The first 6 rows are patterns. Each new row is the sum of 2 different patterns, raised or lowered, with some noise. Before adding, each is slid sideways (what falls off one end comes back at the other) and multiplied by a number that may be negative. Names go in the order of the patterns.
Known rows, each followed by the names of its patterns:
[ 31  27   0  10  23  24 -30 -18  30  11  26  22   1  15 -20 -30  27 -10
  -5  19  19  11 -18  21   0 -19   4 -16  11 -16   3  -9 -23 -14 -17  29
  -9  18 -29  20 -22]
q867
[-32   9 -23  26  29   1  11  -3 -23  13   2 -13 -21   6 -31  33  -2  21
   6  20  29  12  31  10 -19 -33  32  26  31 -33  12 -19  10 -21   9 -30
  23   1  22 -13  21]
q309
[-15  16 -17  28  13  -3   1 -19 -20 -14  15 -14  -4  23  33  24 -32 -18
  10  27 -15 -27 -23  27 -13  -4 -13  33  13 -11  33   3  21 -15 -26   9
 -20  -9 -29  23  24]
q322
[-13  16  13   3 -33   8  20   1 -20   0  20   3 -21  10 -29  11 -15   0
 -10 -13  10   1  23  11  -6  16 -22  26  15 -12  -5 -13   8  23   8 -14
 -25 -23  29 -29 -26]
q268
[ -7  28  28  15  20 -21  17  24 -33  12  12  24  -2 -14  12  26  23  -8
  31 -28 -19 -23  12  29   6  -9   2 -29  30  20 -31  -9  16 -17  30  28
 -24 -15  23  -5  -2]
q367
[ -4  26 -14   6 -28  21   3 -17  27 -16  24 -32  30  -8  27 -19   1  -7
  22  30 -17   5  33  27   3 -28  25 -10 -21  24  21   9   2  22 -22   4
 -15   5  26 -10 -29]
q104

New rows, each followed by the names of its patterns:
[ 39  12  41   6  59  19  60   6  11  17  58  17  37  31  42  26  -8  27
  30  13  58   3  49  19  49   5  66   2  34  -2   3  25   2  -1 -13  18
  60  39  14  22 -11]
q309 q104
[ 34  14   0   0  -3  55  28 -19 -42  42  50  49 -42  24  -3  25 -40   2
  -8  -4   5   4   9  42 -25  30  -5  48   6 -16  26 -11   2  -6  -5  -4
  -9  26  -1  43  -9]
q309 q322
[ 28  21 -25 -22   0  19  16  -8  12  27 -30  51  26 -38  -8   5  11 -14
  -1  21   6   0   2   9   9  40 -53  33  -8  51  27 -10  22  47  46 -32
  14   4  -2   8  32]
q867 q367
[  3  11 -16 -19  -3  30  32  14  -2 -14  13  19   0  42 -20  44 -16  63
 -32  19 -31  39  -3  44 -15   2   8 -15 -19 -20  12  54 -20  21  39   5
 -12  27 -16  -4  14]
q309 q104
[-55 -17  -2   6 -27  -3  -7   0   4   3 -48 -12  37 -28 -23  -8  -6 -26
 -25  -9  32  36 -40  31 -33 -41 -47  -2  32 -21 -17   8 -42  35   2 -30
 -20  12 -10  32  32]
q867 q367
[-29 -16 -32 -10   2   2 -39  27 -23  -1 -24   3  -7 -28 -13 -24 -17 -44
  19  28   5  -5 -16 -20  -7  -7  20 -39  -8  21  15 -19  -5 -24 -10  21
  -4 -14  -2  15  -8]
q367 q104
[36 33 27 19 22 45 60 26 -2 47 40 59 -1 42 30 25 -4 12 60  0 41 -4 56 38
 45 64 38 61 27 27 25  7 66 16 37 49 33 56 35 23 40]
q867 q322
[-33 -35 -22 -35 -29 -33 -22 -37 -46 -17 -13 -27 -55 -27 -28 -52 -53 -48
  -1 -18 -58 -31 -36 -29   2 -17  -9 -51 -62 -43  -9 -42  -9 -32 -15  13
 -45 -54  -8 -28 -58]
q322 q367
[-56 -23 -26  -6 -31  14 -14 -23 -48 -46  -8  19 -41 -46 -29  19 -35   0
 -59  10 -29 -36  -9 -41 -14 -59 -50  -2 -10 -57 -63 -28  25 -43   6 -42
  19 -17   1 -39 -36]
q309 q322
[ 79  -2  21   5  57  33  58  -8 -11  70  36  -9  20  10  39  30  54  35
  14  16  33  11  -8  41  17  63  16  -6  65  52  31  -8  46  35  51  -6
  15  56 -14  70  24]
q367 q104
[  3  27 -15 -36 -21  22  10  40  -7  40   5  52 -26 -11  -1   8   2  17
 -10  32 -16  -7  19   8   1  36  -3  -9  -2  11  22  45 -27  -5  -1  21
   6 -36   5 -17   8]
q309 q322
[28 10 63 14 39  2 18 37 18  5  6 53 26 29 35 29 13 18 19 49 50 29 20 25
 36 27 16 53  5 18 54 36 29 28 42 34 21 30 31 30 27]
q867 q367
[  1  -7  -5  -2  12  15 -20   3 -16  13  -7   0  35 -37 -23  -2   2   1
  40  11   6  11 -18  -2   6  -8   6  30  -9   9  -2  22  35 -39  27 -13
  43 -48   0  -9  -4]
q322 q104
[ -8 -15   2  17 -10   5  25  16  20 -22  33 -10  16  -4  -2 -15 -12  26
   1  26  31  22  38 -31  21  29  14  -5 -22   1  47   7  -7 -24   8  43
 -25   5  -2  36   8]
q322 q268
[  3 -42  28  -9 -27 -53   6 -52  32  34 -40 -20   1 -39  -8 -24  -5  -9
   3 -26 -11  -4  23 -44   8  17  16   8 -21 -23 -21  30  -3  37 -72 -25
 -55   0  -8  -5 -51]
q309 q367
[-25 -20 -39 -20 -44 -27 -11 -22 -78 -20 -59   0 -21 -44 -46  -4 -45 -24
 -49  10 -78 -19 -33  -7  15 -38  -4 -32 -40   3 -13 -25 -74 -15 -72  28
 -47  13 -50 -34   0]
q867 q309
[27  7 16 31 13 30 13 61 20 13 55 32 49 13 -1 30 25 39 26 21 60 36 45  7
 35 34 48 24  5 16 30 36  7 24 56 42 63  1 27 37 51]
q322 q268
[ -5  31  12 -39  13 -11  16 -37  -7  -1 -43 -14 -30  28   8   4  -9  20
   3   3   0  10  -8  27  -6 -34 -14  20  21  32  25 -12  19 -15 -44  -9
 -25  17  27   5 -12]
q867 q322
[ -7  22  34   6 -28  11  24 -24 -15 -32  40  17 -17   1   4  40   1   3
   8  26   0 -21 -11  25  -1 -11  -8  34  41  -2  -1  28  19 -28   0  27
  -1  19  -3 -21   7]
q322 q104
[  9   3  -9 -17  15  -7  30  -2   7 -23  18 -10   4 -28  -1   4  -7 -10
 -26  12  29   8 -20  16  15   5  -2 -27  10 -33  -6 -26  -8  10 -25   6
  18  37 -35 -31  -7]
q309 q322
[ 55   6  32   3  68  70  -5  28  69  41  53  23  33  11  26  45  45  32
  50  65  19  49   3  45  70  -1  14  34  69  17  27  14  65  48   8  73
   1  36 -13  62  41]
q367 q104
[ -3 -25 -24 -41 -32 -13 -60  -7 -58 -22 -40 -34  -4 -31  -6 -57   1 -46
 -44 -74 -36  -3  -9 -54 -71  -4 -10 -31 -69 -21  -8 -36 -48 -27 -36 -71
 -36 -47 -33   6 -40]
q322 q104
[-38  -3 -40 -39 -27   5 -39 -27 -59 -46  10 -24 -71 -73 -50  24 -75 -42
 -18 -34 -34 -33 -57 -39  10 -30 -32 -29 -32 -15 -16 -15 -77  -4 -46   0
 -56 -39  -6 -50   8]
q268 q104
[-33 -36 -45 -35 -51 -68   4 -11 -34 -74 -33 -13 -21 -41 -29 -41   5 -67
 -48 -35 -59 -24 -58 -33 -19 -33 -31  -2   9 -40 -63 -33 -49  -9 -57 -23
 -50 -43   9  -3 -29]
q322 q367
[ 48  -8  60  57  33  13  18  32  25  26  32   2  59  43  52  -2   8  50
  55  41  20  11  66   2  50  36  49  38  12  64  54  56  10 -10  19  40
   1 -12  38  66  33]
q322 q268
[  0 -18 -32 -10 -28 -34 -29   2 -34  -4  -2  18  -4  -7   2  -7  27 -14
 -46 -51  24   5  -2 -50   6 -41  10 -43  -1 -45  11 -10  -4 -31 -11 -52
  -6 -48  17  -6 -25]
q309 q268
[ 33  27   3  20  12  36 -13  24  15  12  28  15  27  36  51  27  29  62
  44   5 -28  58  27  23  11  41   8  26  15  11  -2  24  22  50   1  13
 -10  44  -9  39  20]
q309 q104
[ 19  -1 -13  54  59  20 -16  44  37  62 -11  32  40  13  16  -3  56 -21
  28  -9  50  39  25  20   7  56   5 -18  15   9  57 -14  25  42   7  21
  32  32  -3  52  23]
q322 q104
[ 27 -10  32  41  11  33  22  35  22  32   7  -9  33 -12  54  28  44   9
 -17  11  19  48  40  16 -13  67  16  36  60   2  11  63  56 -16  14  51
  38  26  22  14  22]
q867 q367
[ 10  39 -28  46  24  41  -5  -5  -3  36  14  55 -17  10  26  28  -9  45
   7  -7  43  24 -15  29  19  16 -19  -4 -12  16  32  14   0  56  22  14
  12  22  20 -13  12]
q309 q367
[ 12 -20  24 -24 -20  13 -31  -2  30  13 -14 -12   6  15 -35  -5  -8 -17
  -8 -20   8 -43 -11 -37  32 -12  14 -43  -8  -8  17  -8 -24   1  36  -4
 -23  -5   4 -10  10]
q867 q104
[-19 -22 -42 -29  -9  -2 -30 -40  -8 -20 -12   2 -16 -37 -43 -16   0 -26
 -15 -42 -28   3 -59 -35  -9   0 -24  -9 -50   9 -16 -18 -24 -35   8 -31
 -16 -30 -35 -23 -19]
q268 q104
[-21  -7 -33  21 -24  18 -11  -1   9 -23   6 -10  -9 -13 -39 -15  13  19
 -31 -24 -17   8 -46 -36 -20  -4  21  -5 -28  -1  -3   1  -9  -3  -5   6
 -30  21 -46   3 -12]
q268 q104
[  7   8 -21 -15  11   5 -18 -33  10   6 -14  13   6  15 -11  23   8   1
 -13 -37  -9 -10 -22  -2 -10  -3  -1   9  -2   4 -14 -13   9   6   3 -36
  28  10   4  -5   3]
q322 q268
[  0 -57 -54  -4 -40  14 -33 -27 -27   6  24  10 -27  14  -9 -31 -15 -15
  -2 -13 -20 -57 -16 -17 -15 -65  -7  -2 -16  -1 -21 -32 -14 -30  11 -11
 -22 -36 -34 -32 -30]
q309 q268
[  4  58  10  17 -21  31  29  28  59  42  18   6   1  36  10  34   4  44
  -3  33  32  66  33  22  58  31  72  16   9  13  30  61  32  25  11  20
  12  23  32   9  29]
q309 q104
[ 51  25  25  28 -15  59  23   7  21  25   1  42  50  12  10  34  -2   4
  30  27  29  24  48   5  37  22  -8  44  31  31  19  20  32  31  48  -7
  56 -18   2  -9  21]
q268 q367
[ 59  47  -4  46   7  54   9   0  24 -16  27  22  39  27  -5  18  52  20
 -18  -5  45  19  37 -26  15  38  19  19  35  47  13  16  31 -21   6 -10
  43  26   2   9  32]
q322 q268
[ 18  46  -9 -17   1  25  12  27   3  31  32  26  30  37   7   9 -10  19
  -5  -8  -7  10  23  21  48 -12  12   6  38  11  20   1  21  18  27   1
  29  20  39 -13  26]
q309 q322
[ 22  38  24  49  38  14 -15  50  37  27 -28  11  24  37  -4   8   4  50
  33  15  16  32   2   1  -6  44  18  16  11  27  18  22  31  12  23   7
 -19  49   7  45   6]
q309 q322
[ 16   9  45  -2  -3 -20  21  53   8 -36   8  43  71 -28  44  45   8 -30
  -1  29 -29  38  -2  48  38 -10  49  57  55 -25  11  29  35  17  -7  25
  -1  37  16  72   5]
q322 q104
[ 52   5 -15  23  56  56 -10  25  23  80 -15 -29  31  17  33 -30   0  40
   5  63  25  42   0  39  33 -18 -21 -30  39  40 -12  10   5  28  50  -7
  43  14   7 -24  16]
q322 q268
[ 42  39 -21 -23  30  36 -14 -31  -6  14  23   6  13  44  36  21  49  37
  35 -17 -38  42  11  23 -41  40  19   5   9   2  15  40  10  27 -16   7
 -27  29 -19  25  52]
q309 q322
[-45 -36 -17 -33 -36 -32 -26 -24 -19 -33 -16 -27 -38  11 -34 -25 -41 -39
 -23 -57 -39 -43 -19   2 -46 -11 -43  -3 -13 -38 -29 -54 -50 -36 -28 -27
 -45 -19   1 -12 -46]
q322 q268
[ 21  13   6  28 -27  48 -27  30 -24  37   4   0 -18 -29  53   2   0 -35
  30  23  17  48  36   0  14  27 -14 -21  61  20  51  29 -10  33  23  -9
  17  18   4  58  11]
q867 q104
[ 34  19  19   0  18  52  42  29  10   9  47  47 -17   9  40  -6  46  34
  14  27  38  32  27  33  31  31  43  29  18  22  34   3  32  42  53  28
   5  40  43  29   1]
q322 q367
[-13   4  -2 -36 -49 -40 -28 -23 -10 -21  16   6 -18 -35  -7  -5 -16 -18
 -44 -12 -11 -28  -4 -50  23 -26   4 -14  -8 -23  -9 -39  -5 -51 -49 -26
  -2 -25 -51  -5  -6]
q322 q104
[ 27  -7  -5 -25  12   1 -18 -40  -1  -7  17 -32   9 -14 -41  15 -26   6
  11 -11   3  -6   7 -30   8 -28 -18  -6 -33 -36 -20 -14 -19 -24  -9  11
 -23  -9 -14  -6   8]
q309 q268
[ 10 -21 -40 -24 -67 -60   5 -22 -46  -6  -1  -6 -72 -63 -30 -25 -17 -59
 -61  20 -44 -40 -56  -3  -5 -44 -28 -45  -4 -63 -20  -5 -21 -42 -70 -15
  -1 -37  10 -64 -24]
q322 q367
[ 36  -8  41   5  14  -9 -13  43   6  37   8  28  -2  52  54  14  45  17
  42 -20   2  34   9  31  18  14  42  21 -26  26  -9  33  27  47  24  14
  32  37 -10  20  -8]
q867 q309
[-25 -25   5   3 -10 -31 -46  -2   4 -37 -41 -43  -2 -19 -18 -36 -15 -28
 -13 -19 -35 -18 -24 -31 -16 -52 -24 -28  -8 -18 -33  -1 -31 -16 -10 -38
 -18 -42 -34 -37 -19]
q322 q268
[ 11 -22 -22 -29  10  21  21 -22 -21 -50   4 -43   3 -60  -3 -15   4 -15
  16 -36 -16 -25  11  -5 -37 -22   4 -23 -11 -31 -17 -16   8 -61  22 -15
  13 -30  -7  21 -27]
q309 q322
[-24  -9   3 -18 -51 -37   1 -27 -14 -38  -3 -10  -8   8 -23   2 -26 -42
  11 -14 -16 -42 -15 -17 -18  -4  14   9 -18   7 -23 -25 -30 -51  13   3
 -11 -37 -12  11  13]
q322 q367
[-36 -33  15 -11  10 -52  -4 -65 -28 -55 -47 -12 -64 -62 -11  26 -67 -44
 -79  23 -34 -24 -11 -22 -11 -30 -16 -35 -21 -32 -44  -1 -14  21 -64 -45
   3 -10 -20 -33 -12]
q309 q104
[-36   9 -45 -11 -34 -12  -7 -11 -11 -15 -38 -22 -26   5  10 -26 -22 -13
 -39 -23 -29 -30 -20 -24 -37  21 -32 -11 -15  -2  -3   7   8   0 -37 -61
  16  23  12 -57   0]
q309 q104
[-39 -20  72 -24  42  24  10 -17  33 -11 -10  12  21   9  39 -20  43  16
 -10 -12  16  10  61 -21   7  41   6  23  21  12 -16  -1 -19  12 -18   8
 -38 -26  48  40 -51]
q309 q104
[-40  -5  11  -2 -40 -28   2 -30  33 -27 -11  14  -6  -5 -32  -6 -18 -22
 -19 -36  19 -51   0  18  13  -3 -34 -29  -7   4  33  -7 -46  41  20  -6
 -11 -38 -26  37  -5]
q268 q367
[ -5 -14 -27  -2 -11  18 -27   4 -21 -33 -40  -6   1  24 -42 -14 -65  -1
 -56 -32 -42  11 -21  -3 -27 -21 -59 -31 -47  12  -4 -44 -18 -14 -59 -11
 -45 -25 -48 -31 -40]
q309 q104
[ -9 -23  -4  12 -14 -34 -14  27  14 -28   8   1  17 -10   6 -26  -7 -28
 -13  -1 -21   4  13  37  21 -28  -3 -12  35   1 -33 -23   5  -4  14  -6
   9 -13 -28  40 -22]
q322 q268
[ 38 -29  17   5   7 -20 -26  33 -12 -32  16  -5  20   8  -8 -33   7 -33
  15  36 -33 -43   3  16 -19  -5 -17  30   3 -10   4 -12  31 -61  27  -8
  34 -27 -17  -5  30]
q367 q104
[31 -6 21 25 34 14 25 47  2 15 16 10  5 31 43 32 34 -8 45 33 52 27 37 29
 60 28  7 27 30 46 26 64  7 42 -3 22 45 25  9 19 49]
q867 q104
[ 24  34  54  55  11  59  36  31  21   4  48  10  45   5   3  20  15  66
  33  53  -1  55  13  45  35  16  57  59  44 -11  23  71  54  37  57  34
  49  -4  -4  60   5]
q867 q322
